The rows of a group lie close to one hidden flat surface of 13 dimensions, which may be shifted away from zero. Surfaces can cross.
Known rows, each followed by its group:
[ 14   9  12 -34 -12  -5  -9  18  -6 -10 -20 -16 -14  21  19   0 -11  32
   7 -45 -15   5  -4  -5   2   0]  z_855
[-25 -30 -14 -35  -8 -14 -28   1  -4  49  -7   6  22 -11   6  26   8   1
 -28  31  17  25  19  20 -17  -5]  z_130
[-12   3 -10  33   6 -35   1   9  33 -52  13  12   7   1 -32 -45  33 -16
  20  20   5  -7 -20 -28  23 -20]  z_388
[-12   6   5   3  45 -30  -4 -28  -3 -23  -9  -7  -9  12   5 -19 -21  -6
 -17  11   9 -15   9   2 -22 -17]  z_449
[ 18 -16  -7 -18 -14  13   1  31  -4   5  -1 -22  40 -44  -4  34   0  14
   7  -3 -17  10 -12  12   5   7]  z_130
[-18 -19  42  -8  11  21  10   3  -3  -9  -8  -8   9  30  18 -31  15   9
   7  13  20  25 -16  57  -1  35]  z_130
[-30  -7 -21   1   8 -29 -23  -9  21   0  10  34  -1  26   9   1   1 -20
 -36   9  27   6 -11   5   0 -23]  z_449
[ -9 -14 -13  -5  -3   8  -3  16  -4  -1 -12  -5  11 -22 -11  -3   3   1
   6  -1  -8   0 -18   5  30  11]  z_449
[-32   6 -30  -1  -1  27  12  41 -11  38  -8  32  25  10 -19  -4 -12  20
  12  16  -4  15  -7 -12  30  17]  z_130
[ -2   6 -25  -4 -14   6  -6   7 -19   3 -12 -14  -1   5  11  -8   7  24
  -1   2   3  -3  18   4   8  -1]  z_449
[ 40 -32  19  16  41 -10  22  13  13 -18 -17  21   6  -1   3  -3  18  26
   9  -8  12  32   0  24 -17 -40]  z_449
[ 42  -6  14  36  55  -1  16   9  29 -19   9   4 -10  33  -4   3  -5   9
  26  -5   5   0  -1 -20 -11 -41]  z_449
[  5   8 -13  26   7  -2 -10 -14  -3 -17  13  -7  -1   1   6  14 -29 -25
 -17  -9   8 -23 -16  12   4  -9]  z_388
[ 30   4 -33 -18 -13  -3  15   1  25  -4   8  13   5  -5   5   5  14  24
 -17  10  -7 -14   5  15   4  -8]  z_130
[-14  11  -5  24  -7  25  19  -8  58  15  46  82 -13  30  -7  -1  45 -36
  -8   7  17   7 -25  -8  20   4]  z_388
[ -6   3   1  10  22 -31 -16 -30  35 -28  22  -2 -11  20   4  -9   4 -35
 -17  18  16 -22  -5  -3 -13 -18]  z_388
[  0 -17 -11  11   5  -6   5  18  31 -21  26  -7  10  33   5  -4  32  15
  -2  24  29  10 -22  10  23  -2]  z_130
[ 28   7 -10   7   3 -11  32   2   8  -7   6  -1  11  -2 -21 -14  -9  13
   9  33 -10 -15   7   1  -7  -2]  z_388
[  2   1 -14  -9  15 -12 -13  -8  15  -8  -5 -10  -5  -2   0   1  -2 -14
  -5  -2  -6 -18   5  -5   2 -14]  z_388
[ 30 -25 -14 -35 -10 -33 -25  -9  32  17 -46  -3  -8   0 -17 -28  -1  -6
  17  28 -22 -23  30  11 -16 -30]  z_449
[  5  -7 -26 -24  53   1  36 -41  -3   7 -47  25 -13 -36 -14 -43 -19  26
 -14  35 -30 -40  17  20   5  11]  z_449
[ -6 -38   6   0 -14  -9 -33  19   3  12  12 -14  -2  12  12  26  38   5
  -6  -7  32  40  -6  -1  11 -14]  z_855
[ 17  18 -48  -8  16 -18  11  25  28  -5  25  10  -1  38  -4  25 -23   4
 -16  -7   1 -15 -13 -24  25 -18]  z_388
[-10 -18  16 -31  -2   2 -21  33   4  19 -26  -2  31 -17  -9  17 -25  20
  20 -11 -28  17 -14 -13  -6  -2]  z_855
[ -6 -15  24   4   0  43 -34  -7   9  43  -5   3   4  -4  10  33 -20 -19
  16  -6 -11   0   0  -4 -20  -1]  z_855
[-14  45 -45 -16 -32 -28  20  34 -19 -43  37 -16  -1   8  -2   4  11  41
 -29 -30   2  -4 -33 -34  56  27]  z_130
[-18  13 -30   3   1  17 -16   8 -43  25  -6 -29  -6   4   5   9 -16  22
  -1   0   2  -8  22 -25  20   6]  z_130
[ -2  26  -3  -9 -13  33  -8  -2 -10   8  20 -32   5  23  33  25  -9   2
  -6  -2   6  -8  17   8 -16  15]  z_449
[-34  15   0 -23  38  -6  21 -36  10   1 -11  40 -19 -12  -5 -37  26  -6
 -18  11  -8 -10  11  -5   3  19]  z_388
[-33  -8  11  -2  -8   3  18  35 -11   5  -1  21  49 -41 -33   6 -10 -21
  10   4 -15  27 -31   2  11  26]  z_855
[ -5  25  -8  10 -23 -16   3   2  -1 -34   0   7   0   4  -7 -25  -7 -38
  -2 -18  -2 -12 -15  17   7   5]  z_855
[  2  30 -19  25 -26   3  17  -3  -5  -8   7  17  -2   4 -23 -29 -13  -9
  10  14 -11 -25  -2  -9  12   8]  z_388
[  7  12 -54   6  24 -36 -18   0   5 -45   2 -16 -11  15  12   7 -33  -6
 -35 -24   9 -34 -19   0  26 -32]  z_388
[-17   9  18  -2 -42  -6  12  25  14 -17   2  30  28  -9 -24 -24   6 -17
  18  -1 -16  14 -32   8   8  23]  z_855
[  9  18  10  -6   3  -4  38  20 -12  44  11  43   9  11 -23  11   1  30
  11  11  -7  34  26 -34 -26  -4]  z_130
[  1  24   7  -2 -41 -20 -14  -8  57 -26   3  21   1  38 -15 -49  -5 -14
  26  28 -20 -35 -10 -10 -16  -7]  z_855
[  7  42 -13  13 -32  12   9  -6  13   6  46   0  -3  11 -11  12   3  -7
   3  14  -7 -23   4 -35   0  12]  z_130
[-22  13 -16 -25  13   9 -29   3 -15  38   5 -40   4  15   8  34 -35  -7
  -2   7  -5 -14  22 -30  -4   7]  z_449
[ 16 -16   1 -20  -1  -2   5  14  27  10 -10   9  16  22   3  -5   8  13
   7  23   4  10   7  29 -15  -9]  z_130
[-63  -4  28  66  10 -28 -50   4 -11  -9   9  11   3  29 -32 -40  -6  27
  37  31  16  11 -12 -92  -1 -32]  z_855
[  5  22 -17 -22 -33 -13  -1  21  -9 -13 -13   9 -20  46  18 -28  10  30
  -7 -29   6   6   1  17  17   1]  z_130
[ 17   0 -15  -1  17   3  -4   7  -6   2  -6  -9 -12   0   7  17  -6   2
  -1 -24  -2  -3   4  -5  10 -14]  z_388
[  4   7  10  14   0 -15   5   3  31  -1   5  26  -5  30 -26 -27   0 -16
  23  17  -5  -5  -3 -22  -4 -11]  z_449
[  7  18  18   9   7  15  19 -22 -13  12  -5  18 -18  18   5 -24   1   9
   8   8  -1  -1  26   4 -22   4]  z_449
[ 18   1 -32   8 -10 -26 -47  29   0  -1   6 -25  -9  34   6  34 -22 -18
   0 -32  14  -1   2 -24  10 -45]  z_388
[-30  21   0  42  24  13  -6  -2  -2 -23  12   4  -3  -8 -19 -16   2 -34
  21 -12  -7 -17 -18 -42  27   1]  z_388
[  7 -15 -31 -30   8   0  -7  14  37 -16  -4 -22  28 -21   3  21 -17 -10
  -5  11 -18 -26 -24  18  17   4]  z_855
[  2   5   6  26 -23  22  10  -1  19 -23  25   4  10  12   9 -12  27  -3
   7  11  14   1 -18  20   6  12]  z_449
[ 31  13  -8  -4 -49 -13 -19  -1  31  17  13  27  29 -33 -16  31 -12 -33
   0   4 -28 -14   8  -2 -42 -31]  z_130
[ 16   6  26   5 -10   3  -3   2  -6  22 -22  18 -23  18 -16 -21  -6 -10
  34 -15 -15   6  15 -14 -10  -8]  z_449
[ 31 -13   0  18 -24 -26 -18   2  19 -19  13 -28  10   8 -10   2   1 -21
  11  24   9 -12  -1  13 -16 -26]  z_388
[ 16  21  27 -14  -6  -1  27  41  45  30  29  27   8  60 -26  10   0   9
  42  11 -13  22   1 -54 -16   1]  z_855
[-25  -6  -8  39 -20  -7   1  12 -22  10  10  10  -7   7 -23 -26  39   6
  12  20  24  25   9 -30  26   0]  z_855
[-10 -20 -14  11  20 -16  -5 -12  24 -21   9  -1  -5   2  -4 -13  19  -6
 -13  22  15  -9 -21   3  24  -2]  z_449
[ 10  -6  15  15  -9  -4   6   1  17 -14  -3   3  18   6 -11 -29   9   0
  21  32  -1  -1   1  18 -18  -6]  z_130
[ -8 -18  28  69 -13  41 -46 -22  35  32   7  23  -8  24 -16 -23  11   0
  58  49  -1 -15   9 -47 -20 -33]  z_855
[  4 -10  12   3   8  -6   3  17  12 -36   9 -28   0  11   2  -7  18  38
  14  -3   5   5 -24 -14  20   4]  z_855
[ -6   1 -12  46 -19  -7   1   9   8 -23   9  35 -16   6 -18 -36  50  -7
  15  -6  16  12 -12 -17  34 -17]  z_388
[-12   8   0 -27 -19 -11  16  -3  -9  16   4   3   7  -8  -5   1  10 -35
 -18  10   6  10  13  26  -7  28]  z_855
[  7  -9   1 -36 -16 -18 -20  32  30  15  26 -65  33  10  -9  49  -7 -47
  15  25   1   0   5 -14 -11  11]  z_855
[-16 -41 -13  14  -2 -54 -42 -11 -17   0   0  18  11 -14  10  21  -5 -25
 -57   1  47  30  -9  42 -17 -42]  z_388
[ 23  14   7 -27   8  -9  28  38  -8 -25 -18  -8  22   3  -3  -7 -22  34
  15 -25 -25   7 -11  11  -2   5]  z_130
[ 10  35  11 -16   0  28  42  23  -8  31  14  10   4  27 -12   4 -13  28
  24   3 -19   9  13 -27  -4  30]  z_130
[-32  13  12  26  -8  14 -17  -3 -35   2  18  -7 -13  17  16   5   6 -10
  -7 -24  25  18  -8  -8   9  12]  z_449

New rows. What belongs after each?
[-14 -22 -44 -14 -18 -15 -34   3  -2  22 -22  12  11  -9   6   1   5   6
 -24  19  11   2  14  23   4 -24]  z_130
[-11 -13  -7  11 -16 -57 -26  23 -26  -9   8 -27   9   7 -12   9   2   0
 -11   4  30  27   2 -18   1 -22]  z_388
[-10  10 -12 -44 -33 -19 -20  13 -10   3   0 -55  13  10   2   2  -4  12
  -1  21  -5 -12  14  -4   0  22]  z_130
[-25  25  21 -51 -54  -4 -11  -9  10  33   9   7 -15  39   9 -10  10  -3
  -5   7  -6   2  13  -5 -17  38]  z_855
[ -1   4 -50  13 -25   8   1 -22 -33 -16 -16 -24  -3 -45  -4 -36  20  35
  -9  29  -7 -35  17  13  30  12]  z_130
[ -5 -11   2  -3  25  15  -4  -7   0 -12  -7  -2  -3 -29   9   9  13 -14
  -9 -27  -3   0 -16  16  16   4]  z_388
[-11  10 -15  -7 -20  22  -8   4   2  15  -8  16   2  19   9 -11  -5  -2
  -1   2  -1  -6   0  23   9  10]  z_130
[  5  -6  -2  21  20  15 -15   7  24 -11  15 -13  21  12   3  16 -20 -22
  12   9   4 -13 -19   6  -4 -13]  z_130
[  6 -20  19 -12 -17  12 -34 -21   3  -6 -14 -20 -27   9  35  -7  21  26
  -5 -15   5  -4  -1  22   0   1]  z_855
[ 13   3 -31  20  23 -26  -5   8  -8   2   1  -5  -8  16  -9   8 -22   5
  -4   4  11  -6  15 -26   2 -39]  z_388
[ -5 -19   3  -5 -11  -9  -6   9  33  -8   3   1  32 -10 -15  -4   5 -20
  11  31  -4  -2 -19  14  -2   2]  z_449
[  6  -1  -8   6  -1   8   4  29   7  14  32   5  -3  21   1  38  13  -1
  -3 -23  16  24 -18 -19  24  -1]  z_388
[  9 -44  13 -21  52 -16 -20   4  -9  19 -30 -13 -20 -10   1  28 -10   2
  -7 -32   2  19  -9  -4  16 -14]  z_449
[ 16  -7 -41  24  15  43   1 -15 -18  29 -35  18  -2 -23   7  -9  -6  23
   9  21  -7 -19  41  18  -5 -26]  z_449
[-20  27 -21  -2  53  14  22 -28 -39 -16 -18  -4 -25  17  25 -31 -30  33
 -28  -8   5 -28   5  17  18  19]  z_130
[-35  11   6   7 -27  21  -3   4 -35  18  22 -26  16 -15  -9   4  10   3
   4  22   3   8  -1 -15  14  43]  z_130
[ 21 -11 -17   3 -18   2 -33  11   7 -14  -4 -42  -5   3  13  17   5 -23
   7 -22   5 -10  -2  12  15 -16]  z_855
[-21   8 -21  22  -3  45  -7 -39 -22  34 -16  34 -22 -13   9 -17  -5 -11
 -11   6  -2 -23  18  18  10   9]  z_449
[ -2   8  -5 -22  11  46 -11   1  23  19  11   1 -11  21  29  37 -23  14
  -4 -31 -13 -16 -23 -11  18  17]  z_855
[-10 -12  11 -25  -3 -28  -6  -3  25  13  -7  21  -4  11 -15 -16   5 -16
  -5  15  -4   3  -6   2  -1   5]  z_449
[-14 -16 -18  23  13  27  19  -1  -8  32   6  16   5 -15 -17   0  24  12
   7  37  10   8  11 -16  22  11]  z_855
[-45  12  -8   1  -5   6 -34  -8  -7  16 -11   2  -5 -20 -18 -18  14 -37
  14   0 -11 -10  12 -35  15   6]  z_388
[ 17  26   5  -7  15 -15  24  -5  -7  -6  -7  -3   1  12 -10 -22 -19  23
  11  15 -17 -14  23 -10 -27  -5]  z_130
[-16   0  -1   6  -3 -24  14  -8  -8 -11  26 -27  -8  30  -3 -30  43  37
  -6  51  32   9  16 -16   8  18]  z_130
[-24  -3  -9   9   2  -8  -5  -1 -14  22  -3   4  -5   1 -19 -18  11   6
   6  28   8   5  17 -24   9   1]  z_449
[-27  20  39  -4   0 -17  12   4 -49  -5  11 -38  -1   3 -10  -4  -2 -13
   4  -9  11  24   8 -17  -9  36]  z_855
[  6 -36 -12 -13  34  -1 -18  -9  14  30 -25   5  -4 -16  -6  13  -9  -9
  -4  13  -5  -5   7   5   3 -17]  z_449
[ 17  25 -16   6  24  27   1  -4 -12  23  -4  14 -17  21  17  20 -33   8
  -2 -27  -8 -13  15  -6  -7 -17]  z_130
[  4   2  -9 -11  -7  -8  16  21 -30  -8 -27  16 -13   0  -1 -23  11  35
  -2 -33  -3  20   0   8  23   3]  z_449
[ 14 -15  16  19 -11  -2 -20  17  -3  -7 -15 -33   8  -5 -12 -10   6   8
  41   5  -6   4   8 -17  -3 -17]  z_855
[-18  23  23 -51  22 -21  24  -1 -17  17 -13  28  22  -3  -3   5 -43   4
 -22  -4 -20  13   8  13 -44  16]  z_130
[-41  55  -4  27 -13  -9   5  -4 -49 -21  -4  26 -33  12 -17 -53   0  -7
   3 -39  -5  -4  -2 -40  30  15]  z_388
[ 12 -29   6   5   5  10 -49  -9  16 -36  -9 -50 -21  13  37  -3  13  48
   9 -15   5 -20 -19  -5  18 -19]  z_855
[ -6   1 -17 -13 -11   4 -17 -20  -4  19 -17 -27 -10  -4  -7 -19  -3  -2
   8  33 -12 -31  26  -7   4   9]  z_449
[  0  34 -23  26 -39  18  10  -5 -13  14  -1  12 -24  16 -17 -37  12 -15
  23  13  -4 -19  26 -17  15   9]  z_855
[  2  -3  11 -18  12  34  27  15  -4  22  -4  11  10   7  10   8   0  25
   3  -6  -3  20  -6  26   3  26]  z_130
[ 15 -11  -7  22  39 -30 -29   5  -4 -20 -52  28 -14 -13  -6 -22  -4 -15
  16 -42  -7   8  16  -7  -9 -72]  z_388
[-19   2 -13   0  28   1 -14 -27  10  -4  -5 -12  -2 -21  -5  -9  -2 -26
  -5  20 -10 -32   7  -8   4   1]  z_388
[ -7  -8  -7 -20 -12 -13  22   9   2  -7  -4   9   2  -2  -7 -27  31  39
  -3  16   0  12  -5   3  19  19]  z_855
[-43  35 -30  -2  -2  13  -5  25   0  -5  44   1  17  36  19  35 -17  -6
 -26 -14  20   1 -26 -22  24  17]  z_449
[ -3  -1 -10  27   6 -10  -5   2 -10  -1  -6   1   5  11  -8 -20   4  10
  14  24  12   3  23 -12 -10 -27]  z_449
[ 11  -9  -6 -27  -9 -18 -15   3  16 -14 -19  -8 -11   6   5  -9   1  -3
  -6 -15  -5  -7  -9  20  10  -4]  z_449
[ 23  11 -15  31  -8  36   5  -7   5  22 -14  13 -23  10 -14 -26   4   3
  39  11 -17 -25  24 -17  11  -9]  z_449
[-14 -17 -70  13  -8  56 -26 -28  32  45   9   8  13 -23   6  16   3 -17
 -15  66  -1 -51   9  19  26   3]  z_130
[  3  11   4   8  12 -12  23 -30  14 -15   2  21   1  -6 -15 -31  -4 -12
  -4  31  -7 -22   4  13 -18   2]  z_388
[  8  -6  -4  35  34  20  -8   2  40  -8  11  15   1  17  -6   5 -14   5
  21  10  -5 -20 -19 -29   6 -26]  z_855
[-18 -15  38  21 -14  13 -25   6   2  12  16   4  -1  20   1   5  21   9
  19  -3  15  28 -14 -24  -2   0]  z_855
[ -3 -13  14  20 -19  -3 -25  -7   2  17  -5  29  -8  17   4  -8  17 -18
   4  -3  21  22  11  13 -18 -25]  z_449
[ -6 -15  37   9  11  34 -21 -30  35   2  -2  -3  -8  14  10 -22   4  54
  30  34 -17 -24 -11 -25 -13   4]  z_855
[ 23  -5 -36  60  42  29   1  18  17  -3  20   9   4   2 -11  35 -22 -14
  14 -10   4 -16 -21 -25  30 -36]  z_388
[ 15 -22  20  -5 -12  -5 -21  25   8  22 -15   1  14   0  -6  19  -1 -15
  22 -10  -1  26  10   1 -22 -22]  z_855
[ 11 -19  33 -15  14 -15 -40  10  34 -19 -11 -36  10  20   6   5 -20  27
  31   3 -16  -7 -10 -26 -26 -25]  z_855
[ -3   2  -2 -37 -21 -52  -2  21  26 -36  -6 -12  21   9 -15 -26   0   4
   2  12 -10  -4 -13   2  -2   1]  z_855
[-13  23 -16 -16 -17  17 -16  14  -7   8  10 -20  18  14  17  19 -20  -3
  -4  -2  -2  -8   7   3  -8   9]  z_449
[ 47  -2  12  34  18 -15  27 -19   5 -22  14  12 -17  21   3 -12   5   9
  -4   9  19   0   9  23 -25 -27]  z_388
